The groups are shells around one centre, one inside the other: the same stretched ball of 2 dimensions in 7 sizes.
Some rows, each with its group after it:
[-0.95 -1.82  1.14  3.01 -2.33 -0.85 -0.80 -0.26 -1.18]
(0)
[-1.23 -3.74  3.70  3.80 -3.77 -0.25 -1.59 -1.11 -0.97]
(6)
[ 0.64  3.14 -3.21  0.37  0.94 -2.03  0.79  1.20 -0.89]
(0)
[ 0.11  0.74 -0.49  1.48 -0.76 -1.36 -0.10  0.30 -0.80]
(0)
[ 1.01  4.90 -5.28 -0.44  2.21 -2.53  1.46  1.89 -0.99]
(4)
[ 0.39  1.73 -1.47  0.98 -0.09 -1.61  0.24  0.63 -0.78]
(5)
[-0.85 -2.66  2.82  3.21 -3.08 -0.49 -1.26 -0.81 -0.88]
(1)
[-1.16 -3.38  3.24  3.64 -3.51 -0.36 -1.44 -0.95 -1.00]
(2)
[ 0.26  1.12 -0.76  1.26 -0.52 -1.44  0.01  0.39 -0.76]
(6)
[ 0.09  2.42 -3.45  0.97  0.65 -2.00  0.74  1.27 -1.26]
(1)
[-1.18 -2.97  2.51  3.53 -3.16 -0.52 -1.24 -0.71 -1.11]
(2)
[ 0.51  3.89 -4.87  0.22  1.64 -2.37  1.24  1.74 -1.22]
(5)
[ 0.91  3.96 -3.95 -0.07  1.49 -2.22  1.06  1.45 -0.85]
(3)
[ 0.79  4.86 -5.80 -0.27  2.29 -2.61  1.56  2.06 -1.20]
(3)
[ 0.05  2.50 -3.69  0.97  0.73 -2.05  0.80  1.35 -1.32]
(4)
[ 0.61  4.19 -5.10  0.06  1.82 -2.43  1.33  1.82 -1.20]
(5)
[-1.01 -3.05  3.08  3.44 -3.31 -0.41 -1.36 -0.89 -0.93]
(1)
[ 0.78  4.47 -5.15 -0.14  1.97 -2.47  1.37  1.84 -1.11]
(2)
[ 0.69  4.53 -5.49 -0.10  2.08 -2.53  1.45  1.96 -1.21]
(4)
[ 1.03  5.27 -5.88 -0.56  2.51 -2.66  1.63  2.09 -1.07]
(3)
[ 0.02  2.34 -3.48  1.04  0.61 -2.00  0.74  1.28 -1.31]
(6)

New rows. What belongs after each?
[-0.80 -0.77 -0.30  2.58 -1.53 -1.18 -0.35  0.22 -1.32]
(3)
[ 0.35  1.39 -0.98  1.12 -0.35 -1.50  0.09  0.47 -0.73]
(3)
[ 0.67  4.43 -5.34 -0.06  1.99 -2.49  1.41  1.91 -1.20]
(6)
[-0.46 -1.58  2.00  2.60 -2.39 -0.73 -0.94 -0.53 -0.76]
(6)
[-0.90 -1.20  0.18  2.78 -1.84 -1.06 -0.51  0.05 -1.30]
(3)
[ 0.36  1.50 -1.14  1.07 -0.27 -1.53  0.13  0.52 -0.75]
(4)
[-1.24 -3.31  2.92  3.67 -3.41 -0.42 -1.36 -0.85 -1.10]
(5)
[ 0.47  2.27 -2.17  0.76  0.30 -1.77  0.45  0.86 -0.84]
(0)
[ 0.79  3.37 -3.23  0.19  1.06 -2.05  0.83  1.21 -0.81]
(3)
[-0.18  1.56 -2.68  1.43  0.07 -1.79  0.46  1.01 -1.30]
(5)
[ 0.61  4.03 -4.84  0.11  1.70 -2.38  1.25  1.74 -1.16]
(1)
[ 0.69  4.30 -5.09 -0.03  1.88 -2.44  1.34  1.82 -1.15]
(2)
[-1.01 -2.06  1.39  3.12 -2.50 -0.79 -0.88 -0.34 -1.18]
(1)
[ 0.43  3.84 -4.97  0.29  1.63 -2.38  1.26  1.77 -1.29]
(3)
[ 0.80  4.62 -5.35 -0.21  2.09 -2.52  1.44  1.91 -1.12]
(5)
[-0.90 -1.26  0.29  2.80 -1.89 -1.04 -0.54  0.02 -1.29]
(4)
[-0.92 -2.91  3.07  3.33 -3.24 -0.43 -1.34 -0.89 -0.88]
(2)
[ 0.24  1.24 -1.02  1.24 -0.42 -1.49  0.07  0.48 -0.81]
(0)
[-1.19 -3.36  3.15  3.65 -3.48 -0.38 -1.42 -0.92 -1.02]
(2)
[ 1.01  4.55 -4.70 -0.33  1.92 -2.40  1.29  1.70 -0.90]
(3)
[-0.66 -0.35 -0.62  2.35 -1.27 -1.27 -0.23  0.33 -1.27]
(2)
[ 0.14  0.81 -0.52  1.44 -0.73 -1.37 -0.09  0.31 -0.79]
(1)
[ 0.62  3.00 -3.04  0.43  0.83 -1.98  0.73  1.15 -0.88]
(0)
[-1.04 -1.84  0.92  3.08 -2.29 -0.88 -0.75 -0.19 -1.27]
(3)
[-0.79 -0.76 -0.27  2.57 -1.53 -1.18 -0.36  0.21 -1.30]
(4)
[-0.23 -0.63  0.96  2.14 -1.72 -0.99 -0.59 -0.19 -0.79]
(1)
[ 0.67  4.25 -5.06  0.00  1.85 -2.43  1.33  1.81 -1.16]
(2)
